There are 8 hidden switches. A switch that is on adds its own fixed numbers to the row, and there is some noise. The rows also spread widely along 14 directions, which tell nothing about the answers.
Some rows, each with its switches (1 for on, 0 for off) after it:
[  8  17   5 -17   5 -25   5  -4  36  -8 -17   9   8  31 -13   3  -7 -23
   4  13   1   8  -4   7   7   7  -9   7 -11   0  -3  -5  24   3  15  -2] -> 1 0 1 1 0 1 1 0
[  9  -8   5  -1  -6   6  32   4  17   0   4   3  -2   9   7  16   6  -3
  20  -7  -3   0 -13  34  16   3  -2 -30  -6 -13   4   7   5  22   2 -10] -> 1 0 1 0 0 0 1 0
[ -7   8  15 -17 -21 -31 -12  12  13  14  19  12  23  -3 -18  13  -4 -11
 -21 -15   8 -16   0  21 -20   1 -29  18  11 -14 -11   1   2 -16   4  16] -> 0 1 0 0 0 0 0 0
[ -9   4  26  15  -3   2  19  33  15   4   8  20   0  -2   3  -4 -22 -22
   4  -7  -3  12  10  -4  -3  -3 -23  11  -3  -8 -12  12 -14   0  28   6] -> 1 1 0 1 0 0 1 0
[-13  -4   0   6  -6  -6  -9   1 -13  -3   5   1  -1  -2   0  -1  -1  18
 -16   5  10   0   1   8   4  -4   9  -2   2  -3   0   7  -8   9  -3 -14] -> 1 1 0 0 0 0 1 0
[ -2  -6  12  10  -3   8 -12  -9  10   7   2   2 -16  -6  -4  17  -2  12
  13   0  -5  10   9 -17   9  20  -8  -4   7  -3   5   2 -20  -1  25  -5] -> 0 0 0 1 0 0 1 1
[  7   5  -6  -7  23  -7 -10  15   5  -2 -21  -1  -1  11  -2 -17   2  -5
 -13  28  -9   1   2 -28  -2   4   5  12  -4   5   5 -13  -1   5   4  -6] -> 1 1 0 0 0 1 0 0
[ -2   3   9   3   5  -5  -3  -7   0   3   7  -1   4  -7 -10   4   1  -6
  -1  -5  -4  -2   8   7 -10  -6  -5  14   4  -4 -10  -3 -12  -4   0   2] -> 0 1 0 1 0 0 0 0
[ 14  -1  13  -2 -12 -18  -9  -2  16  21  19  20  -4   8 -13   8   3  -7
  -4 -16  -4  -9   8  -2  -6  16 -17   1   0 -11  -4   4 -16  13  -6  22] -> 1 0 0 1 0 1 0 0
[  5  -5   0  11  10   5  19   7  -3  -7  -4  10   2   9  10 -14  -2 -11
   9  -1 -17  13  -5  11  -3  -9   9   4  -6  -2 -12  11 -12  23  -6   1] -> 0 0 0 1 0 1 1 1
[ 10  -5 -11  -5   1 -16   4  12   0  16   5  12  -8   0  -7 -28  26  -5
  10   1  -4   1 -10   7  -2 -17  -7   1 -15 -22   5 -14 -28   2  -5 -28] -> 1 1 0 0 0 1 0 1
[ 11  -6   0  -1   8 -17  -3 -24   7  -5   3   0 -11  23  -1  -3 -12 -11
 -13  -2  18  -8  19 -25   1   1  -4  14   0  16  -1  -2  -5   8   3  -5] -> 0 0 0 1 0 1 0 0
[  7  10  -2  -5  20  -6  -9 -16   5   7  -3 -22  -1  -2 -12  16  20   6
 -10  16 -12 -21   3  12   3 -22  24  -3  10  16   2  -7   8  14  -9  -7] -> 0 0 1 0 1 1 1 0
[-17   5  -9   8   6 -17  -5   0   9  -5  -8   9  14   9  -7 -23  12  -5
  -8   8  -8  11 -12   5  -1 -18   6  17 -13   3 -12 -14  -4   4  -9 -13] -> 1 0 0 1 1 1 1 1
[-18  -2   4  21 -21 -27   1  -6  15 -11   2  29   3  13 -13  -7   8   7
 -11 -21  20  10  -6   5  17 -10   2   4 -15   3 -12   9  -7   8  -1 -36] -> 1 0 0 1 0 1 1 0
[-15  -9  -4 -22  11   0 -11  -7 -14  13  -1 -26   3 -22   7  -7  -5  10
   6  32 -20   9   2  -4 -12   8 -17  20 -18 -12  20 -12 -18  -8  22   2] -> 0 1 1 0 1 1 1 0
[  8  -7  10   8   6   7  10   3  -5  11  14   4  -6  -3   8   1  -4  -4
   2  -1 -27  -3   7  12  -9   1   4  -1  -5  -8  -8  16 -21  33 -10  26] -> 1 0 1 1 0 1 1 0
[15 -6 13 -2  3 -8  8 -2 13  1  4  1 -2 16 -6 12  0 -7 -4  1 -1 -8 11  7
  0 -2 -7 -5  7  0 -8  8 -6 16 12 -8] -> 1 1 0 0 0 1 1 1
[ -8  14   8  -1  -4 -12 -14 -13  13   0  -6  -4   3   7 -10  19   8  18
 -11   9  13   7   1   2  26   4  11 -13  -7  10  16   4  19   7   8 -28] -> 1 1 0 0 0 1 1 0
[ -7 -13   4 -19   6 -18  -8 -14  19  12   2 -19   4  -8 -20  13   9  -2
  -3  14  -7 -18   7   0  -6   6 -26  10  -2  -5   1 -26  -1 -20  22  -7] -> 1 1 0 0 0 0 1 0
[ -4 -22  -5  -7 -11   4   3 -53 -18  -5  11 -23 -16  -4   0  14   9  25
  23   1  15  12   6  26   7   5  -8  -9  -8 -21   5  -9 -28  -3  10 -33] -> 1 1 0 1 0 1 0 1
[ -6   4  16  15  -5   6  -1  12  14   0   0   6   1  -6 -12  23   6   9
   0 -12  -4  -6  -2  11   4  -2   7 -10  21   2 -13   7  -2   2   7  -1] -> 0 0 0 0 0 0 1 0
[-13  -1  -8 -12   2 -22 -19  22  -8  20  10   2   6 -13   3 -23 -10  -3
 -28  20  -3 -16   4 -28 -12   7 -20  21 -12  -4  18 -17  -7 -12   9   9] -> 1 0 0 0 0 0 0 0
[-13   3  -9  -1 -10 -12 -21 -35   3  12  13 -10 -10  -2  -4   4  14  19
   1   2  13  10  -5   7  11  -6   4   2  -8   4  17 -12 -11  -1  -5 -21] -> 0 0 1 1 1 1 1 1
[-14   1  28  28   6  22  29  -7  20 -15 -10  -7  12  -5   3  34  -3  -4
  -6 -12 -19   4   4  14  20  -8   7 -10  -9  22 -17  15  12  17  16 -14] -> 1 0 1 1 0 1 0 0
[-15  -5  -3  10 -18  -6 -13  -2   4  10   6   7  -1 -12  -3  12  12  25
  -7  -8   5   2 -17  14  11   7   2 -12   1  -7  11  -1  -8   3  -1 -19] -> 0 0 1 1 0 0 1 0

New rows. What belongs after each?
[  6 -17   8   8  -3  -5  -9  -6  11  10  15   9  -3   4 -12  17   4   5
 -12 -10 -12 -18   6   2  -9  17  -7  -3  16  -4 -15   1 -16  18  -8  23] -> 1 0 0 1 0 0 1 0
[ 10  -8  32  20   4  12  -1 -14  27  13   5  11  -8   4  -9  27   6   2
   7 -11 -25  10  16 -17  10  28  -5 -10  -7   7  -6  18 -16  30   5  12] -> 1 1 0 1 0 1 1 0
[ -3   9  17  -1   2 -14  -2  14  10  14  13   3  -6  -6  -7  -1  -8 -13
  -3   6   1  -5  15  -5  -7  -8 -20  15   3  -4   1  -4 -12  -7  22   7] -> 1 1 0 1 0 1 1 0
[  0  -2  11   2  14   4  11   1   8   2  -1  -3  -2  -4  -2  -6  -3 -21
  10  -1 -12   8   6  -4 -12  -7 -16  20  -4  -2 -10  -9 -16  -7  12   8] -> 0 1 0 1 0 1 0 0
[ 14   4  -8 -16  -3 -10 -29   2 -15   5  -3   6 -10   7  -6 -10   2  18
  -1  16   6   6   1  -8 -14  13   4   6  17 -21   5  -2 -26   1   5  -4] -> 0 1 0 0 0 1 0 1
[ -5  15  11  -2   4  -4   3   1  -6  -6   3  -4   9   4   4   0 -16 -10
 -13   4   9   2  13   6  -2 -17   2  11   0   6  -4  11   5  -2   9 -10] -> 0 1 0 0 0 0 0 1
[ -6 -13   0   5   2  15  13  -6  -6  -8  -4 -10 -19  -5   8  -3  -4   9
  26   5   4  15   3  -2   6   2   0  -4  -2  -7   3   2 -22   2  20 -15] -> 0 0 0 0 0 1 1 0
[  4   8  18 -10 -29   1  10   3   1  14  25   7 -12   2  15  21 -24   5
  22 -11  24  15   7  15  15  21 -13 -18  -5 -16  24  27  -4  12  22   7] -> 0 0 0 0 0 1 1 0
[  1  -8  -2  11   0  -2   0 -20  -9 -11   1  10   4   9 -11 -10  12   2
   1 -15 -18   8  -4  25 -20 -14  14  15   2  -9 -34  11 -29  17 -24   2] -> 0 0 1 1 0 1 0 1
[  0  14  -6   3   4  -9 -28  -4 -12   4   0  16   0  14   9 -17 -15  11
 -15  13   6  24   3 -19   4  20  17   8  -9   3  20  16  -1  23 -22  12] -> 0 1 0 1 0 0 1 0
[  6   0   9  -9  -4 -17 -14   0   6   4   1   7   8   8 -14  14   5  10
 -18   5 -11  -9   1  17 -10   8   1   0   7  -8  -9  12  -6  18  -1   3] -> 1 1 1 0 0 1 1 0
[ 11 -14  14  -2  -4 -18   7  11 -17  -1   9  17  11   4   2   2 -16   6
 -19   1 -25 -18  15  13 -18   3   2   5  -5 -13 -22  41 -20  40   9   5] -> 1 0 1 0 0 1 1 0
[ 14   3  12  15  14  -6  -6 -15  14   9  12   2 -17  17  -9   5   2 -11
  -9  -3  -6 -10  21 -10   1 -15   8   4   9  17 -11   8 -15  22  -6   7] -> 1 0 1 1 0 1 1 1
[  8  -5 -17   1  -2 -23   4  14   5  25  14  19   0   7  10 -20  20   0
  -9   1   1  -7 -19   3  16  -4   4 -11 -24  -5  26  -9  -5  30 -22 -16] -> 1 0 0 1 1 1 1 0
[ -1  20  15  -7   2  -6  -4   4  14  20   7  -5  -3 -11  -7   5   4  -7
   4   9 -12  -1  11  -5   8  -4 -10   1 -16  -1  16   0  -2  -3  14   2] -> 1 0 1 0 0 1 0 0
[ -7   9  19  18  -6   4  -9 -13  -1   8  22  -6 -16   3   2  18  -8  10
 -16  -7  21   0  22  -3  15 -12   9  -9  10  20   6  16  -8  12   1  -6] -> 1 1 0 0 0 1 1 1
[ 13  24  10 -12  -5 -13 -24 -16  15  28  16   2 -11   0 -20  18  23   7
   6   0   1   1   2  16   4   4   0  -7   3 -13  16  -6  -8   4 -13   7] -> 1 1 1 1 0 1 0 0
[  1   9   7  13   5   5   2   6   8  -9  -5   5 -17   7  -8   4  -4  -1
   6   3   7   2   5   6   2 -12   9  -1  21  -4 -15  -1 -14   3  11  -5] -> 1 0 1 1 0 0 1 0
[  2 -33   4   6  -1  20  24  13  -6  -5  13  -3  -6   7  25   5 -23  -2
  -5  -2   8  -4   1   2  -5  10 -12  -9  11  -4  -5   3 -18  23  10   9] -> 1 1 0 0 1 0 1 0
[  7  -4  -1  -3  15   1   5 -31   4 -10 -12 -17  -1   4  -5  14  12   7
   5   7   0   2   3   6  12  -1   9  -3  -3   8   3  -8   4   7   4 -27] -> 0 1 0 1 0 1 0 0
[-31  -5  10  29  -7   6  -1 -21   4 -13   6  -5   6   3   6   7  -8   8
 -28 -19  16   9   5 -12  13 -17   8   8  -4  37 -10   6  -4   0  -4 -20] -> 0 0 0 0 1 1 0 1
[ 13  20  15  -9  15  12   9 -18   1   5   2 -13  -6   1   8  10 -10 -11
  27  13  -9  21  19   4  10   6   0  -2 -10  -6  15   9   1   8  13   3] -> 0 1 0 1 0 0 0 1
[ -1  28  13   6   4  -2 -18  23  -1  27  21   7   1 -10   0   1  -2  -3
 -23   3  -3  -4   5  -7  -5 -11   5   8   8   5  10  -1  -7  11 -12  25] -> 1 1 0 1 1 1 0 0
[ -5 -19   3   1  -5  -8  -5  -6  11  18  12  -6  -1  -4   5  10   4   9
 -16  -2   1  -9  -2  -5   7  -3 -15  -2  -5  10  16  -4 -15   9  13 -25] -> 0 1 1 0 1 1 1 1
[ -3  -5  -4  14   3  -2   9  16   8  -7 -13  27   6  16   1 -30  10  -6
  -7  -5  -9  21 -18   0  -3 -13   9   9 -17  -3 -16   5 -20  21 -19 -16] -> 1 1 1 0 1 1 0 0
[ 13  14  22  21  37  45  38  24   4 -18 -22  -4 -19   1  15  -4 -15 -25
  30  15 -28  21  12 -10   4 -12  14  -2   4   2 -14  11 -15  20  23   9] -> 1 0 1 1 0 1 0 0
[  9   2  13 -10  -1 -23 -18   2  -6  23  16   5  -3  -6  -7  -1  -1   5
  -9   7 -11  -7  22 -10  -8   1  -9  11  -4  -6   9  19 -22  12  15  -7] -> 0 1 0 0 0 1 1 1
[ -2  12   4  -5   8  -2  -3 -16 -10 -17  -9 -12   6   2  -7  14  -2   8
  -3  14  -4   0   6  16  -2  -2  15   3   4  -4 -12   1   5   4   7  -4] -> 1 0 0 1 0 1 0 0
[-15  11   1   2  19   7  12  -9 -10 -14  -5 -21   2  -6   1 -11  -2 -11
   6  14  -7   9   4  18  -8 -38  17  20  -3  11 -15  -3  -3  -2   1  -5] -> 0 0 1 0 1 1 1 0
[ 16  -1  -9 -23  16 -17   1  -2   3   2   0 -19   2  11  -4  11  -1  -8
 -13  26  -4 -34   3  17  -8  -5   2  -5  14  -2   3 -12  14  10   2   6] -> 1 0 1 0 0 0 1 0
[  7   0  10   9  -3  -4   2   9 -17   6  11  11  -5 -10   4   1  -4  11
  -5  -3   7  -5  12   1   3 -12   3   0   5 -11   1  14 -26  14  16 -28] -> 0 1 0 1 1 0 0 0
[  0   1  22   4   0   0   9  -3   9   5   5  -1  -9   2   9  10 -19  -4
   2   1   0   7  21 -17  15   5  -7   0 -16  13  14  23  -4  14  27  -9] -> 0 0 1 0 0 1 1 0
[ -4 -11 -19 -11   4 -11   4 -12  -8 -20 -23  -1  11   9  -1 -12   7  10
   3  14   2   5 -13   3   6   5   7   0 -15  -9   1  -7   4   2   6 -38] -> 0 0 0 0 0 0 0 0
[ 22  19  14  -4  -4   2 -12   5  -7  -9  -3  12 -11  16 -13  13  -3  13
   8   8  -1   3  10  10 -12   1  19  -6  30 -19 -23  19 -20  18  11   4] -> 1 0 0 0 1 1 0 1
[-12   5  15  10  -1   0  -7 -12  -3  -8  11   5   7   6  -6   5 -12  -1
  -8  -3  -8   8   9  13 -17  -2  10  17  10   3 -30  11 -14  14 -13  32] -> 1 0 0 1 1 1 1 0
[-15 -10  -6   0  -6   8 -10 -32 -15  -4   4 -10   4   0   2   5   9  24
  -5   1  -1  19  -8  17   2  14  13  -4 -15  -3   2   3  -8  15 -31   4] -> 1 1 0 0 0 1 0 0
[-23  23  14   9 -10 -11 -37 -16   3 -11  -7   0   7   1 -19  21  -3  26
 -22   4  14  14   5   1   4  -1  15  11  20  11  -7   7   4 -10  13 -17] -> 0 1 0 1 0 1 1 1
[-1 18  7  6  4 -3 -4  6 16 -5 -3  6 -4 16 -4  5 -6 -5 -5  4  9  8 -1  0
  7  1  9 -2 10  8 -1 -3 11  8 -1 12] -> 1 0 0 1 0 1 1 0
[ 10   3   2  -2   4   2  22   4  14  -5   4  -3  -2  16   7   8  -5 -21
   4  -2   8  -3  -6  17   5  -8  -5  -9   8  -3  -2 -12   6   5   6   1] -> 1 0 0 1 0 1 0 1
[  5  24   2 -16   9  -4  -5   2  -2   3  -1 -10   3  -4 -12   6   4  -6
   5  17  -4  -2  -1  30 -13 -12   2   6  13 -20  -4 -12   1  -8  -1  10] -> 1 1 1 1 0 0 0 0
[  0 -18  11   7   4   8  11   0   3  10  15   1  -7  -5   3   3  -4  -7
   6  -6 -15   0   5  12 -11   3 -15   3   0 -12  -8   3 -27  14  -1  16] -> 1 1 1 1 0 0 1 0
[-15  -9  14  17  -9  13  23  13   2  -5   9  16   8  -1  10  -9 -14 -14
   5 -17  -7  23  -5  13 -10  -1 -19  11  -9 -14 -20   7 -24   3   2  10] -> 1 1 0 1 0 0 0 1
[ -2 -12  -5   2  -2   8  -8 -19  -8  -4   3 -11 -14   4  -3   6   5  19
   0   5   0   0  -1  14  -5   4  14  -5  11  -4  -8   1 -18  14 -12   9] -> 1 0 1 0 0 1 1 0
[  5  21   8 -13   6 -12 -12   3   3  20  14   1   8  -1   6   5 -16  -9
 -17  13  -9  -6  11  -9  -1   6  -3  10  -6   6  20   6  10  14   1  21] -> 0 0 1 1 1 0 0 0
[  1   5  18  17   6   3   7  39  -6   3   2  24  14  -3  10  -4 -18  -6
 -14  -3 -28   5   2  10 -15  -7   2   9   6  -7 -18  31 -17  27   7   9] -> 0 1 1 1 0 0 1 1
[ -3   3   7   3  -7 -13   9 -26  18   6  25 -11  -4  15   0  26  -4  -6
 -15 -12  31 -17   6  15  22 -17   0 -11   4  22   8  -8  17  12  -4  -9] -> 1 0 0 1 1 1 1 0
[  7  -4   3   5   0  -9   2 -10   3  -8  -3   5  -5  12  -7   3   6   7
  -9  -4   4  -8   6  -3  10  -1  10  -5  -2   4  -7   7  -6  17   0 -20] -> 1 0 0 0 0 1 0 0
[ -8   1  -7   0 -16  -8   6  -6  -2 -10   9  11   3  11  -2  -5  -1   1
   1 -12  17   8 -16  34  -4  -4   0   0  -2 -19 -10   0  -7   3 -17   0] -> 1 0 1 1 0 0 0 0
[ -4   2   3   6  -5   3 -10 -13  15  13   9  -4 -11   1   2  14  -3   3
  -7  -6  13   0   0  -9  15   9  -5  -6   2  13  20  -8   0   1  -2  -1] -> 0 0 1 1 0 0 0 0
[  4 -15  15  13   2   5  19   3 -14 -18   1   7  -3   3  -2   1  -7   0
   5 -11  -6   3  15  16 -11 -16   8   7  11  -7 -35  27 -29  19  10 -12] -> 0 1 0 0 0 1 1 0
[ 26 -14 -18 -25   4   2  15 -12   3   1   1 -12 -12  19   3   0  11  -4
  15   9   9  -5 -15  34  -5   1   0 -18   8 -24   6 -19  -7  14 -16   0] -> 1 1 1 0 0 1 0 0
[ 21  -8  -4 -11  12  -2  18   7   9   4 -13   9   1  -1  -6 -10  19 -14
  28   4 -27   5 -11  20  -9   0  -9   2  -8 -30  -7  -8 -20   8   3 -13] -> 0 1 1 1 0 0 0 0
[-12   5   4  16   1   5 -25  -3   1   1  -4   3 -11  -6 -16   3   9  19
  -1   6  -8   8   1  -7  -8   7  11   6  16  -4 -13  -6 -22  -2  -2  11] -> 1 0 0 1 0 1 1 0
[-15   6   8 -11 -15  10   1 -31  20  -2   8 -13   9   4  -9  22   5  -7
  21 -15   1  25 -14  31  -4  16 -11   2  -5  -6  -8 -10   9 -15 -18  36] -> 0 0 0 0 0 1 0 0
[-13   9 -10  -8  -4 -12 -24 -11  -2  -1  -6  -5  -1   3  -3   4   2  24
  -7  23  14   8 -10  -1   9  11   9  -1  -1  -4  17 -15   2   0   8 -14] -> 1 0 0 1 1 1 1 0
[  9  21   7   6  28   9 -15  17 -15 -13 -14   0  11  18  11   6 -25   1
 -35  30 -18  -1   9  -7 -12   9  36   4  22  16  -7  21  16  40 -17  40] -> 1 1 0 1 0 1 1 0
[  3 -10  -6 -18  -9   3   1  22   1  17   3   6  24  -7  11  11   8   9
 -10   7 -29  -1 -31  30  -9  31 -10 -17 -10 -28  13   0   4  23 -17  22] -> 1 1 1 0 0 0 0 0
[  2  -7 -11   2  -4 -22   8 -28  -7  -2  14   3 -13  15   2 -15   2  -3
  -3  -6  29  -4  12   1  16 -12   1   2 -19  -1   8  -3  -8   8  -7 -32] -> 1 0 0 1 0 0 0 0
[  2  11  -2   9  11   4 -17  -3 -11  -1  -6   9 -24   5  -1 -21  -5  10
  13  19  -5  21  12 -18  -1   6  16   7  -1 -11   2   9 -29  14   1   2] -> 1 0 1 1 0 0 1 0
[ 14  -4   4 -11   5 -25   4  -1   4  -7  -1   4   4  19  -4   2 -12  -9
 -11  14   5 -12  12   6  -4  -4 -10   7   3  -7  -7   4  -2  12  25 -21] -> 1 1 0 1 0 1 1 1
[  8   1   9   3   5   3   8  -9  -5  -9   1  -2   3   3  -7  17   4   5
  -5  -2 -12 -14   8  26  -1  -9  16 -11   6  -4 -19  17  -3  22  -6  -6] -> 1 0 1 0 0 0 0 0
[ 10 -32 -28  -4  12 -14   3 -14   4   2 -11  12  15  19   9 -24  19  -2
 -12   1 -22   4 -26  -6  -1  23   5   1 -29   0   7 -12  -1  34 -41   0] -> 0 0 0 1 0 1 0 0
[  5  14  -1   8  19   2  -8  -8  -5 -16 -12   2 -25  21  -8 -25  -3  -4
   7  17  11  21  15 -13  -2 -20  25  15   7   6 -12   6 -21  10  -6  -9] -> 1 1 1 0 0 1 1 0
[ -5  31  18   3 -10   5 -15   6   1   4   5  12  -2   1  -5   8  -4  10
   3   3   3  23   5  -1   6   7  14  -2  -1  -3   3  17  -3  10  -1  12] -> 1 0 0 0 1 1 0 0
[ 11 -14   9   9  17  14  31   5   5   9  11  -1   7  -2  17   3  -2 -20
  -1  -4 -30  -8   3   3   1   1  -4  -3 -17   5  -3   2  -7  34  -7  19] -> 1 0 0 1 1 1 0 0
[-14  -3   4   0   2  13 -17  25  12  -7 -22  -5   4  -1  -7  12  -5  13
 -10  18  -7   5 -18  -5 -14  19  -5   2  28  -6  -8 -19  -2 -11  16  17] -> 1 1 0 0 0 1 1 0
[ 20   3  24   3 -11   5  18   0  32   9   5  12   3   5  -5  44   9  -2
  12 -22  -1  -2  -5  24  23  15  -7 -30   5  -5   4  12  11  17  11 -16] -> 0 1 0 1 0 0 0 0
[-11  -3   5   9 -12  13   7   8  -6   4  12   1  -4  -3  16   5 -12   8
   0  -2   2  16  -9  23   1   1  -5  -7   1 -11   5   8 -17  12   4   3] -> 1 1 1 1 0 1 1 1
[  3   0   0  -5  24  12  -3 -10  19 -18 -21 -15  -4  23  -1   3 -13 -17
  -8  21   3   7   1 -18  -8  12  -4  14  15  13  -8 -27   9  -5   3  22] -> 1 1 0 1 0 1 0 0
[ 10  10  -4  -6  13 -18  -4  -5  -5 -11 -13   3  -2  10 -10 -12   0  -4
  -5  12  -2  -3   7  -1  -8 -13  11  16   3  -3  -9   2  -9   7   7 -17] -> 0 0 1 1 0 1 0 0
[-27  -3   5   0 -17   7  -1   6  -6   4   5 -13  12 -23  11  18  -3  20
 -11  -1   5   6 -15  19   5   1 -11  -3  -5  -3  15  -1  -2 -10  14 -16] -> 0 1 1 0 0 1 0 0
[-11  -2   2   6  -7  -3  -9 -15  11   0   0  -7  -8   2  -3  16   2  15
  -1   5   9   4  -1  -1  17   9  -2  -9   3   3   9 -10  -2  -2  19 -19] -> 1 0 0 1 0 1 1 1
[ 16  31  27  -1 -25 -10  19  14   4  15  35  19  -5   7   6  26 -13  -8
   7 -22  24  -3   9  38  15  -7   1 -24   6 -16   8  30   6  21   5   7] -> 1 0 0 1 0 1 0 0
[ 10   0  -4   7  21  10   9   2  24  -8 -16 -11  -4  12  -7   9  16 -13
  -5   1   6  -8 -14   3   4 -16   7  -5  24  13  -5 -30   9  -4  -3 -11] -> 0 1 0 1 0 1 0 0
[  4  -5  -8   8 -11 -13  -3  25  -7  -1   4  26   0   9   1 -10  -1   7
 -23  -7   7 -13 -14   9  -5  -2   5  -4  13 -14  -7   3 -17  18  -9 -10] -> 1 0 1 1 0 0 0 0
[ 20  -3   3  -3   1  -6  17  -5  28  -4  -3   6   0  29  -2  22   8  -5
   3  -1  10  -3 -10  23  15   0   0 -21  12  -1  -4  -7   9  21   7 -22] -> 1 1 0 1 1 1 1 1
[  7  14  13   2  -4  10   4  24   9   2  -3  13   9   9   7  19  -7   4
   2   5 -11  16 -16  26   2  17   7 -18  12 -14  -1  13   6  22   1  15] -> 1 1 0 1 0 1 1 1
